The first 9 rows are patterns. Each new row is the sum of 3 different patterns, raised or lowered, with some noise. Before adding, each is slid sideways (what falls off one end comes back at the other) and multiplied by a number that may be negative. Names go in the order of the patterns.
Some rows, each with the names of its patterns after it:
[ -8  29 -16  -6 -27 -13  13  18 -22 -31   7  13   7  17 -24 -19 -26 -23
 -11 -25  27  32 -26 -20   6  26 -31  10  -2 -21  16 -14 -14   3  15]
C
[ 17 -24   5  -8  -5 -30  23  29 -16 -32 -29 -23   6  12 -17   4 -23   8
 -25 -27  27   4   9   7 -25  -2 -22  25  -8  -3 -24   8   7  -3  14]
D
[-26   0 -17  32 -14  19  10   8 -20 -16 -30 -18 -23  25  13 -10  -1 -16
  19 -19  19   7 -25 -19 -14 -25   7 -25  -2 -24 -23  31  15  32 -15]
F
[  7 -20   5 -23  19 -10  14 -27  11  15  17 -17  17  28 -23  -8  -9  22
   0  26 -22  -6  25 -26  -6 -13  -4  25   0 -13  17 -12  -8 -10 -17]
M
[-27 -21  13 -30  -8 -21  13 -30 -15  13 -20   8 -10  -1 -24  10  25 -20
  24 -10 -24  -3   3 -22   2 -13   6  -7 -15 -30 -14  30 -23  10  31]
A
[-23  -8  23  10   2 -11  25  -2 -32  29  -4   8  12 -13  13  -8  12 -23
  12  11 -32 -27 -24  29 -21  24 -21  13  -8  17 -10  24 -22 -23 -15]
T
[ 22   8  22   2 -11 -25  30 -18  -4 -12  27  -6  13  18 -28 -15   3  18
   4 -30  19 -15  24 -25 -23 -31 -19 -23 -15  18  14   4  -9  25  29]
B
[  1 -12 -12   7 -23  25 -16  14  18 -13 -31  19  -9   4   6   1   2  26
 -15 -30  13  -5   8  10 -30  22  15  -8 -14   3   2  29 -12  29  17]
S
[ 22  22   8 -16 -32  15  -3  -4  28  -2 -15  -7 -11 -29   8  -6  25 -21
  -4   3   4 -17 -12  30  -4  11  25 -19  19 -28   9 -16   3 -17 -22]
Q

New rows, each followed by the names of its patterns:
[ 16   2   3  41 -21  -3 -10 -39 -20 -23   5  14 -27  17 -55  -2   5 -12
   5  15 -16  16 -16  45 -39 -13 -27  12  13 -16  17   2 -24  30   1]
D F M
[-40  34  11 -47 -44 -45 -20 -28 -19  -3 -35 -24 -34   4 -68  10  30 -52
  -1  46 -30  -6 -36 -11 -45  -2 -64 -31  41   9  -8 -13 -65  28 -56]
C S Q
[ 14 -26  14 -11 -38   9  -7   0 -14 -28  17 -28  -5 -19   6  -1 -36 -20
 -40  34 -23  -4 -15   9 -15  10 -29  15 -21 -37 -26 -26   2   8   6]
M A T
[ -2 -34 -13 -32  -1 -34 -15 -32  -5 -24 -31 -29   1 -12 -31 -24  -6 -23
 -31 -27 -39  -9 -11 -55   0  -8   6 -15 -30 -19 -24 -37  -1 -35 -12]
M A T
[-29  -8 -14 -32  24 -11  -2   1 -18  20  -4  11 -15   3 -17  -3 -16 -11
   6 -20 -46  17  -6   3  19 -16 -21 -15 -21   3 -23   2  17  -1 -10]
A T S
[ 21  29 -11 -27  16   1 -12  29   5   4  20  -7 -23  10 -27   9   6  30
   7 -10   2  21  44 -26   6 -19   1   9  27   4  13  -3  31   0  -9]
C T S
[-21  -6 -29 -17 -26  24 -14  27 -39 -50 -14 -45 -21  35 -10 -16 -24   9
 -26 -39  18   0  -7  -8 -17   1 -19  -9 -21  -8  15 -30 -60 -12   3]
M T Q
[ 26   3 -29  -2  22  21  -1 -23  37   7  17   6 -19  -9 -29  16  10  -9
   3  -9  16  -3  15  -9 -13  31  27   5  -2 -11 -30   4  17   7   5]
C F A
[-12  25  -8   1 -38  -4 -49  37  15  -1 -12  12 -30 -15  11  18 -53   6
  14 -34 -31   7  12   0 -44 -35 -33  14 -16 -25  31  -7  34 -56  -6]
D A T
[ 36  54  10  23  -9  63 -10  23   7  24  12  12  63  -4  13   5  56  14
   7  28  29  24 -18  -2 -29   6  15  17  36  32  53   9  36  69  36]
A T B
[36 76 44 23 34  1 33 38 18 48 52  8 13 53 53 18 26 34 49 80 20 58 73 15
 18 50 55 17 46 27 25 79 -9  4 39]
C M T
[ 48  47   6  39  18  -9  38  25  34  10  33  40 -11  39 -13  15  25  38
  24 -26   5  37  26 -15  13  32   5 -37  42  -8  32  37  14  26 -11]
D M A
[-28  33  -3 -10   8 -11  11   6 -13   2 -13 -23 -29  25  -9   5 -36   7
   7  25 -11 -16  -1 -29  11  -4   2  14   6   5 -35 -20 -29 -12 -30]
C M B
[ -3   9  -6 -34 -39 -17   1 -27  11 -30  14 -24 -22 -44 -20 -20  12 -19
  -9   2 -10 -11 -33   4 -32 -17 -30 -15 -18  -6 -48  -2 -42 -18  13]
F S Q
[ 16  22  18 -40  23  28 -19  -5 -11  24 -38 -14  34   6  16  -5   3  17
 -12  21 -40 -15   6  42   1 -32  -6  -1  10 -26  13 -33  -7 -20  -8]
F T B
[-21  11  33  10  -3  30  18  43  14 -25  42 -47 -47   0  36  15  21  33
 -19   8   4  -3  -9  50  -2  36  11  34 -28 -32   8 -13  39  -2  18]
F A S
[  8  -6 -57   1 -16 -29 -16   6  -9 -45   4 -18  12 -24 -24 -29 -15 -41
   3  -8   6  -2   3 -52 -30  12   0   4   0 -26 -11   3  -3  14 -10]
C D M
[ 25   1  34  12   5   7   5  21   3  -9  36  25  -3   6  42  19   7  20
  34  16  25 -11  22 -17  48 -19  16  -2  15 -19 -18  57  -3  23 -24]
M T Q
[ 14  -4 -25  31  11  38  -5  38  16  37   3  11  26 -11  47  22   1  13
  27  22  -2  16  11  63  30  65  42  22  13  -5  14 -12  39   1  -5]
T B S
[ 42 -19  22  11 -29  33  39  32   8  39  -3  25  -8  22   8   6   2  31
  26 -15  33  -2 -36  27  -6  41 -23  22  17  14  31 -22  -4  14  22]
M T Q
[  8 -44 -22  17   6   1  -1 -29  -2 -29  23 -14  12  12 -37  -2 -29 -73
   8  -2 -13  18 -11   7 -25  22   1  -6  10 -42 -20 -18 -15 -10 -55]
F A S
[-32 -50 -30 -41 -12  19 -34 -38  -9  11 -59 -16  -4 -30   6 -50 -17 -28
  -1 -42   3 -25 -31 -47  -4  -8  -3 -20 -53 -25 -20  -8 -11 -57 -27]
C A T
[-28 -22 -25 -70 -25 -71  -9 -56 -11 -40 -60 -62 -63 -91 -49 -64 -26 -30
 -37 -37 -96   0 -65 -11 -36 -84 -53 -72 -70 -45 -62 -35 -89 -72 -46]
D F T
[ -3 -45  23 -16 -19  -8  20  -1  42  22  11 -15 -10  -2  11  13 -27   9
 -28   3  28   5 -11  27  11  21  15  26   6 -46 -19 -46   3  28  20]
C F A
[-17 -55  10  17  13 -32 -16   4  13 -10   4   6  14   2  -4 -28  -8   6
 -43  27  21 -10 -12 -41  40 -23  31 -17  13 -27  28 -27 -16 -28  -4]
M T Q
[-33  -8 -36 -15 -32 -40 -26 -46 -52 -37 -17 -80 -79 -39  10 -45 -23 -88
 -16 -39 -36 -21 -24 -66 -52 -58 -82 -29 -29 -11 -57 -55 -12 -40 -75]
M T Q
[-11 -37   9 -39 -15  -4 -22 -44 -14 -18  -4  -1   4 -21 -39  -9  -8  -6
 -37 -18 -16 -28   7  17 -12  25 -41   9 -19   7 -22 -49 -11 -23   8]
F T Q
[-17  -7  20  47 -42  18  -2 -21 -42  14   9  11 -14 -38 -17 -19   3  17
 -12 -32  28 -16 -26   9 -14  19 -23 -38   3  -5  17 -12  10 -57  31]
D S Q
[-10   1  36 -26  -5  -2  40 -43  21   3  -8  14  11   7 -24  22 -19  19
  -5  16 -42  -1  28  10 -30 -19  10  18  16   3  -8 -22 -17 -31 -33]
C M A
[-26  -2 -35  -7  41 -35  -9  -7   5  65  21  32   9 -32 -19   4   1  -4
  -8  33 -12  17  -6 -24 -44   2  50  31 -39  33   9  15 -32  -6   7]
F M B
[ 16 -19  19   9  -9 -23  -8   0 -53   4   8 -13 -13  17 -39  -2  -1 -43
  10   6  15   2  -3  -9 -14 -12   2 -28   9  13 -36  23  -4  16 -40]
F M A
[  8   1  -8  -1  55 -18  41 -17  13  11  17  23  60 -28 -13   2  16 -19
  53  23  12  11  39  13  -2  50  18  59   9  -1  12  10  40  17   7]
C M T
[ -7  11 -39  22  -6  16 -36  -8  -4  12 -36   2   4 -14  12   6 -28  16
  -6 -13  -5   8 -31  11  -1  -4   7  -4 -41  11 -26   6   1 -23 -27]
A S Q
[-11  -1 -24  -4 -15 -22   9 -11  -4  33  27  15 -41 -12 -20  -2  23 -36
  27 -14  12   5 -18  12  41  -5  34  -2  13  33 -37   6 -37  31  21]
D F M
[ -7  30 -45  -6 -28 -13 -33 -15 -29   1 -28 -33 -13 -27 -25  13  -6  -8
 -28  14 -40 -42  16 -19   0 -27 -12   8 -22   1 -38  20  -3 -26 -23]
T B Q
[  3 -20  -9 -26  22  -3 -13  -2  -6   0 -23 -43  -1   9 -51 -47 -26 -15
 -10 -30  19  14 -43  -7 -25   0 -53  20 -48 -28  24  -6 -35  -7 -29]
D B S
[ 11 -19 -13  32   1  13 -23  33   6  -1  31   0  12   7   7  -1 -14 -18
  17  14   0  13 -21   0  20  26  -3   0  -5 -24   4  18  20  35  17]
C D T
[ 36  -9   2   6 -29  21 -18  11 -32 -12   2  16 -35  43  -8   3 -34 -27
  31   3  47 -53   7   4 -48   1  17 -13  24  11  -3 -22  23 -20 -58]
F A S
[ 29  25   7  -2  16 -12  23  17  -1  34  41 -16  11  -8  16  21  29  22
  -3  50  18   6  56  20 -26  18  21  50 -25  15  11 -22  12  10  26]
A B Q
[-11 -26 -24   7 -37   9 -29   0  21 -26  -6 -10 -14   3 -10   3  -8 -35
 -30 -28  -7 -13 -28  -8 -42   6 -39 -19 -27  20 -22 -26  11  15  -9]
D F M
[ -8 -18 -34 -48 -40  12  49 -14  -3  10  52  12 -34  21  -7  18  -7  39
 -13 -24 -47  43  13  32   8   0 -57 -19  30  25 -36  30   8  10 -16]
F T B
[-18  38 -13  18  18  18  10  17 -20  -7  31  10  63   8   7  31  11  -9
 -30  62  24  21 -10 -14  17  -8  14   1  13 -16  12   5   5  61  -3]
D S Q
[-15 -29   4  29 -36  22 -28 -27 -31  -3 -21   3 -14 -12  -7 -33 -21 -41
  18 -43  11   6 -37 -12   3 -20 -23 -53 -12 -46 -27 -19 -24  17 -36]
A T B
[ -9 -46  -1 -21  12 -30  -1 -29  11   1   6   6  -5 -51  14 -15 -20 -50
  19   6 -12 -26 -43 -31   0  17 -36 -33 -14  -5 -25 -58  12 -26 -11]
C D B
[ -8   5 -11 -12  -2  47  33 -17 -34   9 -13   2  19  -4 -19  -4  11 -17
  -4  69   2 -11  29  -1  -9  -2  39 -24  -2  -6 -16  20  32  13  36]
C D A
[  9  22   3  47  31  24  22 -12 -14  15  -3  -6  -2  -5  17 -18  31   7
  39 -17  37   9  25 -11  -9  -4   2  20  -7  25 -10  21  25   3  10]
M T B
[-35 -11  64  39  25  16  -4  26 -12  28 -34  52  42  22  -4  10  15  26
 -10  19  14   2   8  42 -18   6 -13   7  -6  19  -1  -1  36  41  -3]
D B Q
[ 13 -20 -15   6  43   2  29 -18   3 -29   5 -17 -11  56  46 -23 -26  14
  36 -20  18  -1  13  29   0  15  19  32  -7  24  -8  19 -38 -35  11]
C B S
[ 10 -15  -2  22 -18  13  -2 -19   7  27 -17 -19 -17 -34  21  -2  42  12
 -29 -12  16  14 -36  17  11 -20   8 -15  15  10  22   3 -21 -51  14]
C D Q
